Each cloud of rows lies close to a flat space through zero, with a little noise off it, and is much wider in some directions of that space than in others. After each cloud: how many dimensions does that space have?
(in the rows, 128 means zero)

[[124 100 121 128 141 122  98 124 124 144 114 140 106 118 154 135 128 142
  114 132 139 116 163]
 [114  64 120 145 131  70 134 117  92 157  85 193  73  93 171 163 125 139
  134 185 101  85 143]
 [159 112 131 148 146 174 151 146 102 121 123 142 136 114 128 113 145 112
  143 146 124 123 155]
 [100 126 120 137 127  99 137 118 148 152 109 143 109 134 172 158  83 139
  111 130 133 129 120]
 [159 108 120 132 132 155 121 152 106 128 145 153 125 125 121 123 151 141
  145 141 103 138 163]
 [135 130 135 118 124 144 113 118 129 115 141 111 140 132  98 116 142 131
  127 102 141 135 137]
 [100 139 124 115 135 109 144 124 120 138 125 128 124 112 119 111 114 104
  131 130 120 115  92]
 [129 129 124 127 144 137 146 150 118 131 135 124 145 131 114 112 139 102
  139 147 103 124 116]
 [147 122 131 134 118 135 131 121 135 116 123 139 121 128 129 147 126 141
  124 129 125 137 144]
 [130 131 122 127 140 142 127 150 115 131 130 123 130 122 139 108 141 112
  136 150 123 122 133]
 [118 157 129 132 139 120 145 121 104 129 129 120 133 101 104 123 137 108
  136 128 120 120 101]
 [ 93 127 119 104 134  89 140 138 122 139 121 127 118 117 127 104 123  90
  134 162 103 102  82]
 [102 113 146 145 130 103 142  89 122 132  88 124 118 111 148 134 113 118
  119 121 174  92 112]
 [137 118 110 117 142 144 114 153 115 134 133 136 117 121 128 131 146 122
  125 162  88 141 171]
 [129 119 116 127 142 150 135 149 144 140 129 137 130 143 150 127 105 122
  119 135 114 143 148]
 [121 130 127 124 127  98 120 128 121 133 130 133 120 118 130 120 136 131
  137 133 128 108 100]
 [146 118 142 137 135 161 141 140 126 110 124 108 155 140 124 101 149 105
  138 135 148 116 130]
 [159 107 125 126 124 164 132 154 132 112 131 133 134 146 130 128 145 123
  131 160 103 145 168]
 [138 119 138 146 120 114 153 115 106 120 111 152 116 105 130 137 135 126
  145 143 129 107 111]
 [132 126 129 133 131 152 144 142 136 122 125 115 144 147 132 128 127 112
  124 142 121 141 143]
 [126 132 130 139 135 119 134 128 100 133 125 133 126 108 125 126 144 123
  141 138 125 114 121]
 [161 111 130 146 139 135 134 120  95 123 126 163 115  92 109 134 149 139
  143 129 117 113 142]
 [172 121 134 147 108 150 135 137 118 111 140 156 128 130 130 137 145 156
  152 130 124 139 143]
 [129 127 135 143 138 160 143 124 118 130 123 125 139 125 132 118 120 121
  129 111 151 131 141]
 [170 110 131 140 125 146 126 135 134 112 124 150 119 123 144 129 135 142
  134 136 135 122 145]
 [209 116 123 140 131 207 147 177  99  99 162 155 149 133  88 125 178 130
  160 161  65 164 186]
 [127 115 137 128 145 140 143 119  93 124 120 130 131  97 101  96 147  98
  142 129 135 100 119]
 [141 150 134 140 126 147 118 129 150 124 145 108 152 154 129 133 123 148
  123  91 153 148 129]]
 | 11

[[137 114 131 129 185 187 140 146 140  99 123 156 115 154 150  81  75 102
  106 159 104  88  82]
 [171 129 112 157 133 157 125 156 153  95 116  95  98 185 107  99  84 135
  121 111  99 105 119]
 [109 107 140 119 169 156 133 164 130 137 144 172 124 133 148 136  91 116
  138 128 137 105 120]
 [113 140 164 137  99 125 112 124 166 106 150 152 142 140 135 121 133 113
  112 131 144 124 158]
 [138 145 124 116  73 140 104  93 148 120  89  75 105 137 141 100 153 127
   96 104 125 142 109]
 [125 132 146 125 107 142 131 112 152  98 135 135 128 148 139 107 118 103
  108 134 124 118 124]
 [121 118  99 103 121  92 141  79 104 146  96  74 106  78 141 112 143 112
  152 123 115 137 107]
 [142 114 109 156 111 149 136 174  87 184 122 112 142 138 115 160 127 139
  146 127 136 159 133]
 [141 120 111 159  83 118 107 158 101 209 123  89 141 106 103 157 179 157
  165 112 138 161 176]
 [104 145 153 137 137  86 101 126 139  96 139 161 170 106 126 111 137 140
  131 168 159 147 156]
 [122 139 187 149 118 105 106 128 188  65 149 203 131 141 121  98  74 113
  136 155 127 117 159]
 [120 130 152  96 171 190 141 141 130  73 135 186 137 174 140 124 103 128
  106 138 141 116 100]
 [117 122 136 122 100 169 163 118  98 156 128 129 123 121 103 155 134 117
  124 136 150 176 152]
 [124 131 145  88  75 173 141 100 136  80 132 150 101 168 120  95 104 103
  115 117 113 115 122]
 [145 104 112  83 105 233 186 128  74 163 119  87 108 153 140 149 148 113
  126 115 126 121 123]
 [116 118 130  89 106 162 151 134 101 152 159 158 123 140 143 156 130 115
  109 114 128 103 119]
 [139 123 122 130 118 119 132 112 143 147 112  91 103 115 144 132 132 117
  131 110 114 118 124]
 [137 120 121 105 141 157 159 122  99 139 133 126 112 116 129 133 125 126
  124 140 119 108 129]
 [156 113 122 133 159 155 141 131 132 124 102  98  99 124 116 113 114 136
  173 123 108 119 141]
 [ 95 152 132 132 113  60 118  68 141 122 122 123 118  71  92 132 152 135
  111 130 152 184 151]
 [134 124 105 149 119 118 153 145 100 166 149 134 131 133 122 158 105 113
   93 139 117 128 104]
 [103 124 141  93 138 159 129 128 130 104 130 128 147 147 163 126 149 120
  129 118 156 119 124]
 [125 117 107 104 128 125 143 117 135 130 119  51  97 128 148 136 142 122
  143  78 131 102 137]
 [171 130 103 137 140 115 113 144 108 139  96  92 107 112 112 116 119 171
  157 134 109 123 134]
 [155 137  91 168  87  94 122 156 103 180 123 100 118 140  93 173 120 153
  113 100 118 162 118]
 [168 123 125 149 148 151 142 134 154  97 109  93  86 149 105 107  88 133
  145 118 103 111 144]
 [ 98 122 154  92 101 216 151 131 106 119 164 188 137 153 114 115 124 108
   99 150 145 131 142]
 [125 139 132 138 121  95  91 123 151  95 105 105 131 134  95 121 148 162
  176  93 144 166 160]]
 | 14

[[123 119 113 152 129 133 151 116 115 126 151 117 151 107 143 123 119 144
  112 131 131 127 124]
 [114 135 132 176 126 116 143 114 124 167 118 146 168 122 151  67 123 124
  114 141 104 103 142]
 [122 147 133 126 136 143 136 107 120  74 131 124  96 131 108 150 135 120
  105 132 164 149  96]
 [102 145 136 183 151 131 163 124 135 153 117 134 165 121 140  76 114 105
  112 139 108 110 134]
 [147 110  60 130 140 161 136 108 143  99 186 108 159  91 167 148 114 160
  122 124 147 154 158]
 [139 113 127 130 117 108 142 147 108 137 181  88 174 114 161 132  92 148
  122 122 139 111 120]
 [112 132 120 145 115 142 131 116 113 119 128 172 112 135 120  99 148 125
  129 124 126 113 122]
 [127 127 112 112 156 159 145 144 124 116 160 150  93 135  93 190  96 114
  156 180 152 142 130]
 [105 155 176 168 126 107 145 158 120 161 120 100 153 137 146 121  93  85
  114 130 109  94 120]
 [184 129 134 111 141 147  98  54 215 142  33  82 112 131 123  88 202 138
  105  97 136 170 173]
 [145 119 130 138 135 149 145 132 135 128 127 100 134 114 125 125 126 131
  129 109 133 130 141]
 [143 131 117 127 160 133 121 117 138 100 123 123 139 112 133 152 118 143
  120 129 152 159 144]
 [102 139 140 154 105 113 127 111 140 154  78 144 135 137 131  43 171 113
  112 107  79 111 120]
 [141 137 166 145 117 163 127  99 146 136  36 150  63 149  68  83 186  99
  120 117 114 124 143]
 [132 134 105 112 140 130 113  99 138 101 148 138 128 129 144 144 140 148
  128 128 166 147 121]
 [134 123 152 131  95 118 121  98 124 150  91 112 112 135 125 101 173 141
  117 105 120 119 109]
 [134 123 139  97  98 106 119 135 107 103 132 118 112 137 110 110 140 136
  122 114 124 132  89]
 [117 127 120 154 111 120 133 137 108 143 147 136 152 116 150 118 106 128
  121 139 104 112 139]
 [ 95 131 126 147 136 123 129  97 136 139  88 193 115 144 115  98 159 125
  106 152 123 114 134]
 [137 109 129 137 115 139 136 161  67 114 144 145 116 102  99 152 103 148
  153 130 109 135 123]
 [150 116  91 137 150 164 137 133 163 114 143  97 157 100 151 132 116 131
  122 102 129 141 180]
 [135 116 123 126 122 117 135 150 116 102 151 114 157 115 137 109 108 138
  111 108 126 122 129]
 [ 98 158 163 168 119 118 140 106 118 140 104 115 121 137 137 129 134 101
   96 137 127 115 100]
 [126 110 114 147 128 149 152 138 117 141 141 128 128 112 120 147 110 130
  126 147 114 122 150]
 [153 127 136 127 149 159 129 128 179 150  89  93 113 130 117 152 129 102
  125 128 125 138 178]
 [134 120 110 131 128 153 136 128 139 123 129 126 119 121 119 131 128 121
  125 132 118 134 150]
 [128 121 130 108 126  99  92 119 141 101  87 130 132 125 142 131 157 148
   95  90 126 141 141]
 [118 127 100 152 158 179 144 129 153 107 119 147 123 112 127 131 142 118
  132  99 132 131 163]]
 | 13

[[170 114 127 106 133 133 119  89 139 145 136 103  88 133 101 113 108 131
  110 128 132 115 121]
 [121 117 172 135 116 126 140 130 122 100 122 118 145 177 125 113 152  99
  114 134 137 145 110]
 [102 135 127 119 129 107 157  97 140 110  92 147 139 118 125 122 134 130
  130 130  96 135 130]
 [180 108 158 131  93 125 118 132  73 156 143 107 103 105 134 139  48  99
   96 132 113 137 114]
 [127 116  89 153 122 113 130 127 129 133 116 145 148 135 116 158 130 136
  168 121 141 129 134]
 [179 105 186 143 111 140 121 152 107  89 128 126 136 141 118 126  89 102
  105 153 130 129 143]
 [156 159 141  95 147 114 144 129 172 128 123 103  88  75 152 133 152 164
  105 150 162 133 131]
 [120 120 188 127 126 174 176 150 141  89 151 144 148 161 140 143 154  84
  117 156 118 119 127]
 [118 120 132  90 155 127 103 120 129 145 149 100  71 113 117  98 115 136
   99 132 115  94 121]
 [153 104 142 127 164 137 104 145 160 109 120 157 175 130 130 115 173 132
  144 127 147  88 152]
 [138 119 162 117  95 104  83 125 152 120 108  87  88 142 131  65 126 125
  107  97 127 131 102]
 [ 86 143  96 134 152 156 105 117 126 133 169 135 167 153 141 126 149 121
  169 119 114 175 134]
 [133 123 152 161 154 137 130 110 122 102 102 142 122 137  88 103  95 136
  153 138 150 100 133]
 [144 126 115 140 101 101  99  91 108  84 148 142 111 138  93  82 111 110
  127 119 134 160 155]
 [116 119 145  91  81 119 137 107 140 142 138 131  94 152  98 105 160 140
  120 119 132 130 126]
 [132  99 160  94  76 116 146 127 112 117 189 137 160 173  78 115 183 121
  110 151 121 153 145]
 [133 117 140 160 146 167 121 144 124  91 189 143 137 125 108 102 102  93
  144 141 126 101 150]
 [ 87 141 131  79 181 140 130 103 154 114 149 147 117 150 107 133 177 124
  109 135 101 122 168]
 [131 138 121 126 155 126 131 153 135 135 144 121 131 139 123 154 145 149
  106 133 119 134 123]
 [127 127 148 145 151 140 126 165 135 116 147 124 144  90 165 163 126 126
  163 147 133 136 120]
 [112  97 143 123 198 123  85 116 118 126 125 132 131 135 116 159 138 107
  169 130 150  94 143]
 [122 130 111 146 127 135  99 106 105  82 126 132 146 137  95 131 187 136
  147 122 174 114 139]
 [ 94 150  81  95 119 125 137  89 103 172 117 138 136 102 117 140 143 151
  145 128 142 129 158]
 [133 130 111 144 137 115 145 148 148 105 159 106 146 125 126 120 138 106
  131 144 148 119 141]
 [131 122 132 153 153 151  51 152  94 102 151  63 145 157 108 173 120  88
  114 112 115 121 139]
 [155  70 131 123 116 170  90 121 109  84 125 128 110 167 102 117  71 116
  122 154  90 107 135]
 [139 127 136 151 121 132 143 129 113 133 132 141 126 112 132 134 136 127
  139 125 157 112 105]
 [105 172 144 148 134 165 189 136 136 123 128 131 132  81 142 172 136 151
  160 156 148 131 122]]
 | 19

[[142 149 130 132 162  68  91 145 150 153 171 113 177 154 128  97  56  51
  124 156  90 153 156]
 [106  69 123 123 163 139  60 153 152 102 146  73 157 205  72 103 175 104
  129 138 161 151 137]
 [104 137 137 120  92 158 143  58  79 141  98 145  68  27 197 139 115 174
  165 166 124 117 110]
 [128 137 114 148 154 164 100 125 150 123 125 125 128 152 126 168 143 118
  154 142  98  94 133]
 [162 130 115 122 153  88 137 105 104 100 163 163  83  96 160 117 129 145
   96  60 128 151  93]
 [181 147 148 154  90 145 185 114 106 133 140 166 111 102 190 175 114 133
  137 123 103 108 125]
 [158 122 128 127 112 149 134 157 114  91 136 124  80 134 118  86 121  86
   83  83 139 144 104]
 [ 99 125 115  96 117 141 134 160 105 133  94 142 102 130 126 100 135 130
   78  94 183 138 143]
 [202 107 169  81  32 175 169 112 132 101 184 123 139 119 150 106 181  74
  118 111 140 159 110]
 [157 130 103 144 119 135 139 150 103  94 142 144  64 174 120 126 127  86
  118  88  99 104 106]
 [ 80 179 180 180 160 191 149 153 128 150  57  84  98 109 135 142 140 147
  132 189 103  81 148]
 [150 117 242 126  39 143 219 119  91 140 138 141 159  72 178  80 149 194
   67 141 150 181 119]
 [155 138 175 121 113 145 166 108 126 134 139 126 164 136 161 160 161 121
  153 169 101  89 144]
 [121 111 144 128  98 130 129 142 156 182 135 105 171 100  92 111 115 101
  138 130  95 117  91]
 [134 135 148 104 114 135 133 117 137 117 130 147 182 145 135 132 143 155
  111 148 143 138 160]
 [109 126 104 147 114 156 111 109 114 118 113 138  69 106 112 123 117 142
  147 119  80  98  75]
 [126  58 201 107  62 148 188 147 129 117 116  82 192 140  66  91 198 168
  112 135 167 125  96]
 [124 121 144 107 106 160 139 114 121 126  89 122 126  36 131 103  96 149
  112 125 151 129  97]
 [149 132 118 142  92 129 137 128 135 147 142 152 152 144 129 152  97 110
  149 141  88 108 127]
 [135 126 133 159 106 156 137 134 117 135 151 120  58 132 131 124 164 101
  136 108  81 117  86]
 [ 98 120 108 173 131 138 131 132 136  98 102  91  87 161  75 149 162 168
  176 145 134 117 121]
 [130  89 196 111  94 181 154 178 146 128 120  79 179 162  79  89 193 105
   87 130 151 120 116]
 [130 137 139 128  92 128 146 132 130 130 116 143 159 128 111 116  97 142
  116 138 113 124 125]
 [ 72 101  69 154 187  97  95 150 124 130  97  88  61 139  49 119 129 122
  164  95 108  76  68]
 [153 152 139 131 107 115 158  90 100 152 152 161  88  58 199 136 109 133
  130 115 104 140 110]
 [132 136 161 139  54 133 161 124 126 172 149 130 127  96 141 108 119 115
  133 143  89 149 107]
 [109 180 185 150 165 114 195 128 119  92  80  79 106 109 114 122 153 176
  133 165 135 100 141]
 [134 134 145  97  46  95 165  93 107 150 158 170 149 109 154 105 121 150
  122 137 114 161 126]]
 | 14
